The rows of a group lie close to one hidden flat surface of 13 dimensions, which passes through zero. Surfaces can cross.
Some rows, each with its group after it:
-8 37 -15 14 -57 -13 6 43 -23 9 8 1 13 12 -32 -18 -22 | demum
-14 -16 -9 -3 -34 12 15 11 -23 22 8 -3 16 -64 6 -3 -6 | Gitir
-39 -50 -38 -13 -15 6 -20 -14 1 -5 14 -24 15 -15 -24 -30 1 | Gitir
12 3 23 -14 -18 27 11 4 -13 3 14 -33 -3 -10 9 9 -4 | Gitir
-14 9 -10 -44 -4 -69 -12 0 -26 -47 -20 12 16 -4 9 -16 -12 | beku
-2 -17 -49 22 16 3 -25 -7 -28 5 -28 -23 -10 -7 -20 -19 -8 | beku
-23 9 5 -41 -26 23 -21 -12 -25 -28 9 -8 0 -24 8 37 2 | pif
21 -2 4 26 -23 25 19 -19 -23 -15 19 -12 18 0 42 18 -11 | pif
-10 -15 19 -28 32 15 -11 -10 15 63 15 -14 4 -96 11 26 39 | vagup
-25 -6 -22 -21 15 -20 -28 -19 41 -3 -10 14 27 -32 2 26 -16 | demum
28 28 3 -12 -2 -13 8 1 10 2 -15 -23 -18 10 -27 4 -19 | beku
-24 -28 -6 -60 9 8 8 0 -4 -25 -3 10 0 -8 -11 20 -12 | vagup
-14 -30 -6 -13 7 -26 -16 36 19 -10 21 9 2 21 -13 -9 -3 | noza
1 26 -2 41 -36 45 11 -15 -9 51 -9 -6 -24 9 -74 -3 -2 | beku
2 4 38 -5 -5 33 3 -40 -3 17 -29 -28 -31 -29 -15 -21 11 | Gitir
-5 -12 20 -42 -2 30 21 43 26 5 -31 -21 -15 10 13 -26 -34 | noza
-7 34 18 -1 -2 -1 -33 27 15 -20 17 -9 19 -8 16 23 -10 | pif
-12 7 -35 -9 -34 -22 -4 -27 7 24 5 -16 -1 0 -37 -20 21 | pif
1 -17 5 -26 -13 -14 12 -12 -11 18 0 12 -13 20 -15 24 -1 | vagup
40 13 21 19 42 -21 -17 11 -16 -52 -11 -21 -10 5 38 -13 -6 | pif
9 29 20 -2 32 -17 21 24 -52 -30 3 22 31 -23 -16 14 -19 | vagup
-7 32 11 -6 14 -6 -21 -15 -36 -32 38 19 9 3 5 43 42 | noza
20 3 1 -16 2 -23 -7 7 26 -2 14 -16 -6 -5 -8 12 -5 | noza
-15 -22 -12 -14 5 22 -20 14 -1 -36 -3 3 3 -54 14 26 -21 | vagup
15 -27 -5 -7 -40 -16 40 31 -11 36 23 -13 15 -11 32 -18 -7 | noza
-9 -12 -11 6 -4 -19 -17 -47 -26 -2 -19 9 -5 15 -57 11 -14 | vagup
-56 -26 -12 -29 9 21 -21 -27 20 -43 -18 23 -15 -11 -57 -24 6 | noza
70 -5 -23 -10 -21 -60 52 34 -65 -25 -30 -23 -50 -9 12 -49 -12 | demum
-32 5 1 10 5 11 -19 -22 -31 18 22 16 13 -6 -13 9 43 | vagup
8 82 35 2 -27 13 2 14 6 11 -44 -17 -27 -1 -57 -21 -25 | Gitir
-15 15 4 13 11 15 16 25 -21 4 13 16 25 1 2 -16 12 | vagup
-22 43 1 -40 -27 0 21 37 -19 -39 0 12 8 -1 -22 -18 -7 | Gitir
-3 -31 2 16 -43 -14 36 -32 -44 28 -7 43 -23 23 -14 -9 17 | noza
-14 -22 -30 27 0 -43 -22 5 -27 14 0 46 -2 46 -19 13 3 | pif
26 -4 13 -13 -25 -30 5 -3 -20 -28 -18 -15 -25 17 50 -20 1 | pif
43 41 7 22 -4 -38 6 8 2 -1 1 15 -11 38 -19 34 -18 | Gitir
-11 58 13 0 -70 -50 8 32 18 17 39 10 52 -12 -10 -10 -12 | pif
6 8 12 6 11 -62 -52 22 -4 2 -11 17 -19 16 -5 11 3 | pif
8 -1 16 7 6 -13 -21 -7 -13 -16 -34 5 -11 -11 15 15 -28 | vagup
19 -14 8 1 16 17 49 -35 -16 -10 -8 6 16 -12 0 6 -19 | pif
9 -14 43 -27 6 28 7 -25 33 -12 -17 4 -23 7 3 43 -28 | demum
3 14 -15 -1 -6 -18 10 -18 -13 -39 -4 -33 28 -26 3 -54 -5 | Gitir
-8 -3 -27 -59 -24 0 3 31 -19 13 -29 -19 -44 16 -37 -3 -12 | beku
7 29 -1 24 44 12 15 -7 -13 8 12 10 15 -3 -12 0 27 | noza
5 24 10 23 -29 -12 8 10 39 26 -6 18 -16 51 -24 -15 -1 | beku
26 -5 11 35 21 12 -5 -26 -6 8 19 -37 13 -2 13 5 6 | Gitir
-21 -34 -16 19 8 0 13 12 -33 -4 -20 41 14 10 -13 -12 -27 | vagup
32 -32 -14 27 39 8 -11 38 -19 -11 -3 -12 -35 14 27 -6 4 | pif
32 -24 17 -2 -11 -37 -4 -26 13 4 -4 -2 -25 52 51 12 7 | demum
7 -23 -13 25 5 16 -1 -10 42 0 11 -12 -17 27 36 -32 33 | vagup
11 8 10 12 -34 -8 3 5 -1 4 37 -6 26 9 11 30 -15 | beku
-7 -14 25 1 30 5 -21 -7 11 20 -22 -17 -18 14 -27 -27 5 | noza
30 11 14 42 52 -1 -19 9 -17 19 -18 1 0 -23 6 32 -18 | demum
-42 35 -26 -1 10 35 -15 -51 1 2 -10 -5 44 -7 1 7 13 | beku
-17 6 -9 17 -35 -4 -11 1 36 -12 -59 21 -27 -24 17 -49 -15 | beku
-1 -19 -8 19 31 -2 18 31 -17 4 -2 2 24 -6 -24 -31 -22 | Gitir
-41 5 27 -36 -20 3 -12 10 39 13 -12 37 -10 57 -30 15 -9 | demum
-10 -17 -14 -24 0 -12 -65 -25 21 22 -26 -30 -50 2 39 3 44 | demum
24 -17 15 32 13 55 57 -13 -9 27 -6 14 -32 -17 10 -13 26 | beku
-18 -4 15 -12 23 -23 -20 0 29 3 -39 37 10 4 -9 23 -41 | pif
11 29 -11 24 8 17 5 7 13 -37 23 -47 38 19 -2 -40 -14 | noza
25 -2 48 29 -35 -4 8 -23 -15 -11 7 -16 -2 45 3 -15 -17 | demum
-5 -13 -7 -20 49 -18 -26 29 -17 -56 15 1 17 35 -39 21 -30 | Gitir
14 -29 14 30 14 -6 31 -21 -29 8 -18 26 -11 34 5 -19 3 | noza
4 0 -27 27 -35 11 -38 -14 11 31 -20 -27 -36 3 -2 1 0 | demum
-8 10 -23 -18 13 2 -14 -19 26 12 12 -25 15 -13 -46 19 -2 | vagup
12 21 18 -6 14 14 23 -13 -30 -33 27 -18 14 -13 10 -13 30 | pif
7 8 -48 27 -33 -3 32 -13 10 -40 -13 11 21 -5 -8 -17 -41 | noza
17 22 37 -8 22 41 -4 5 12 9 15 -25 -13 6 -3 39 6 | Gitir
19 30 10 38 -14 21 4 -2 16 51 -3 -42 17 -41 1 -15 -11 | vagup
-1 2 51 -23 6 -12 -11 11 39 3 4 22 -15 32 7 26 1 | beku
3 23 7 -9 -2 -1 -15 27 -4 10 -12 6 -5 -14 14 35 -13 | noza
-14 8 -49 11 -7 8 5 -3 30 35 -5 39 2 -49 -13 35 5 | noza
-6 -12 -3 5 8 33 -39 -14 -21 -8 -27 -6 -54 31 35 7 32 | demum
19 -10 -9 7 -13 7 9 -4 18 -3 6 -3 -9 0 -7 24 -22 | Gitir
28 4 -22 29 64 6 -4 -3 -1 3 -1 -31 52 7 -18 33 -57 | beku
-1 -34 23 -12 -38 15 8 -9 -49 15 1 -18 -13 -36 -16 11 -20 | Gitir
-29 -11 13 -22 -15 14 -23 20 10 4 -30 20 -32 11 -6 7 -13 | beku
10 25 -36 30 -35 -2 -26 -18 -1 -4 -16 -19 -8 -2 -15 12 -21 | demum
1 11 -11 -54 35 -26 8 -42 23 -37 31 0 20 -6 17 17 43 | demum
-28 -10 -8 2 0 -5 -33 -10 -5 -8 -42 5 -13 -47 -42 -17 -22 | vagup
20 -44 2 32 5 -47 -52 1 -1 -8 -18 -9 -59 -37 -4 -39 21 | beku
16 -18 3 25 1 -22 10 -56 -7 31 -32 12 -18 14 -31 -7 -3 | pif
31 41 26 62 1 46 -6 -37 -4 -5 4 -24 7 -2 -38 39 -31 | demum

New rows. What belongs after each?
20 -11 -40 -49 -23 -5 43 -16 -28 30 -36 -23 -4 -28 13 23 -35 | beku
-1 32 22 21 -26 14 -46 -58 -1 22 -12 -31 -18 33 -10 19 12 | vagup
-22 -15 -1 -17 -11 14 -21 0 2 25 -26 1 17 12 38 34 -35 | vagup
-14 26 21 -30 35 14 25 31 -2 -15 -19 2 13 -1 -17 -30 -12 | vagup
16 -4 31 -6 7 16 15 -38 -25 -7 -35 4 -26 -30 -9 18 -15 | noza
-42 4 -63 -30 -59 50 18 5 -3 15 -46 1 -8 0 32 -19 -12 | beku
26 20 59 -14 44 26 37 12 -4 -20 -13 0 -31 -8 -11 -20 13 | vagup
-8 -12 -39 7 37 16 -7 -13 -20 -41 28 -15 23 15 39 -15 37 | pif
21 -2 -9 6 38 26 12 -11 -15 1 -1 -6 -19 5 -59 29 -6 | pif
-33 8 -15 -17 -29 -36 -18 -11 -31 -47 -44 39 3 -42 19 -9 -16 | Gitir
1 8 -3 11 -24 24 25 15 12 4 -15 -12 3 42 -9 -29 -31 | vagup
42 10 4 39 23 -1 -5 -23 3 -12 16 -25 10 -16 16 20 -6 | vagup
-49 3 -35 -7 32 13 -10 16 2 -18 -22 44 20 -24 -6 -12 4 | noza
-26 -28 54 73 5 1 -12 13 -43 47 19 43 39 31 12 -7 0 | demum
-25 25 20 31 4 11 -53 18 4 0 2 0 5 -16 -8 -4 5 | pif
10 -22 16 -12 21 0 -6 18 19 -29 -15 24 -40 32 29 10 3 | vagup
-20 0 -9 2 -10 38 24 2 0 0 -5 -12 14 -9 -27 -36 -14 | vagup
25 11 39 4 -33 16 27 16 -30 -11 29 -27 11 -6 21 0 -13 | demum
5 27 34 -63 8 -37 51 -10 15 -68 30 20 38 36 -13 1 -9 | demum
-3 49 12 -7 23 -34 -43 -63 -9 -29 15 -29 34 -15 -22 18 19 | beku
-17 -29 -26 41 -5 8 -46 22 39 52 21 -11 15 13 -20 16 -16 | beku
36 15 4 -28 -38 -37 4 30 -8 -27 11 -38 1 -38 -3 16 -46 | beku
-3 -17 18 -2 1 -32 -2 14 -50 33 9 22 0 -6 13 5 23 | noza
-6 -9 -24 5 5 0 7 14 15 22 20 4 24 4 9 0 5 | vagup
2 -7 -17 1 29 1 22 -6 41 -7 -4 -2 12 -57 40 -46 27 | beku
-18 -21 -15 -25 30 13 20 3 0 0 4 12 30 37 -1 13 -16 | vagup
43 12 10 -12 -3 -37 -1 -16 16 8 4 -31 -21 15 -40 16 -11 | Gitir
-29 -30 -40 14 -13 8 -11 5 -10 -26 32 31 1 11 -1 -1 28 | vagup
18 -36 -26 7 40 -9 1 -11 -11 -7 28 2 8 12 42 20 26 | pif
-13 -19 -26 0 -17 12 -6 -21 -32 -51 44 16 -5 -10 -41 26 21 | vagup
5 -19 -1 -2 -13 11 -5 0 20 18 6 14 -41 27 -27 31 5 | vagup
9 23 16 0 1 -19 39 -21 -32 -5 -7 19 28 -24 -31 2 -17 | beku
-20 -16 18 25 14 -5 -14 -16 9 -2 -3 16 22 23 -7 -18 -5 | demum
15 9 3 6 -2 25 31 22 26 16 -14 -5 -17 -22 -24 -18 -15 | beku
-19 33 17 -23 -16 4 -6 60 -14 20 15 -16 6 24 -16 -21 8 | noza
-21 -28 -26 -9 42 53 -9 30 4 14 31 -8 3 -43 -8 14 29 | pif
0 9 19 7 -8 6 7 -7 -37 29 -26 18 -17 -20 -14 13 -1 | noza
2 -25 -19 10 -20 -46 -29 14 -3 5 4 0 -16 14 0 -16 5 | beku
-38 6 -46 16 -14 -7 -23 43 29 2 14 14 23 29 29 -33 17 | vagup
20 -33 -9 -1 10 13 -16 -8 0 8 -6 -14 -22 -16 21 43 -13 | pif
7 -53 6 -8 8 -13 1 -28 -14 -20 -23 16 -26 -18 13 4 -10 | vagup
-23 63 17 2 39 2 -5 6 -54 -59 0 43 17 54 -36 9 16 | demum
-38 -1 -39 -45 -36 -45 -2 34 -8 31 19 33 27 27 -15 17 1 | vagup
-40 -13 7 13 10 -60 -36 -5 46 25 7 48 26 7 -17 -24 20 | beku
-12 18 17 -16 16 25 -35 16 19 4 -1 -13 -28 2 -21 17 15 | pif
16 -29 -5 42 -7 -20 20 -10 -37 15 4 -13 18 12 4 -44 -6 | Gitir
21 -20 3 -69 8 0 5 16 74 -34 16 -5 -28 8 38 49 -8 | noza
23 -3 21 56 -3 8 -8 -26 -41 10 -16 -23 8 2 17 -8 -19 | noza
7 -63 14 12 10 -24 0 -11 -21 -18 4 -1 2 3 11 -24 -13 | noza
2 -13 3 -23 3 -29 -6 7 -18 3 6 8 -10 43 -4 13 9 | beku
6 -39 -17 6 -39 -13 44 -16 -8 -5 4 23 14 -16 -2 -6 -28 | demum
-25 -15 -34 20 8 -13 -9 26 -4 -10 35 35 47 24 34 13 3 | pif
-12 47 -31 21 -7 -8 -13 29 3 8 -10 28 11 -4 -32 16 -12 | noza
24 21 19 14 -2 18 72 -9 -51 13 6 28 0 26 9 -5 22 | noza
14 -9 -7 37 -39 23 29 9 -24 37 -7 -6 11 -41 10 2 -38 | noza
17 47 21 -4 17 23 -43 7 57 -33 13 -58 -6 -18 -12 12 -9 | beku
30 26 -7 24 -9 43 -1 43 3 34 -11 -13 -50 42 5 26 -1 | demum
2 15 20 35 22 -5 -16 -50 -7 -32 -24 7 25 -53 13 -2 -15 | beku
-32 38 -32 6 -20 41 -18 19 15 -15 19 -5 27 12 -2 13 -3 | demum
32 19 5 15 -33 -27 40 2 -23 -22 67 -15 49 -35 19 -1 5 | beku
-8 -13 7 2 18 2 -8 22 11 13 -7 9 -5 24 18 -8 5 | demum
1 12 -17 -26 2 -45 -3 17 3 -32 12 -7 30 0 13 -14 -11 | beku
-26 39 7 -14 -22 0 -21 22 9 28 -20 16 -14 -14 -19 7 6 | Gitir
-61 12 -9 -43 -2 16 -24 23 -10 29 25 13 40 -10 32 25 31 | vagup
-2 -8 -13 -53 -9 -26 19 21 16 14 0 -7 16 -16 6 8 -20 | vagup
11 -1 7 -9 2 -44 -41 -42 -8 -47 -10 -8 -7 -2 16 21 -2 | noza
19 17 -10 2 -10 -21 15 -39 -18 -10 7 -4 9 -49 -20 9 5 | noza
26 43 11 7 -7 5 23 -1 -16 -28 8 -4 5 20 -28 15 -18 | demum
0 5 -26 -21 -12 10 32 10 27 0 -11 27 -8 -11 8 17 -11 | noza
20 -13 -23 -2 -49 28 5 52 33 16 25 -35 -36 25 31 -8 4 | beku
-9 28 21 -18 -7 15 -5 16 3 11 -34 -10 8 26 12 4 -35 | vagup
-22 -8 -2 -6 2 -34 -5 -24 25 20 -21 35 -10 -4 1 -32 31 | beku
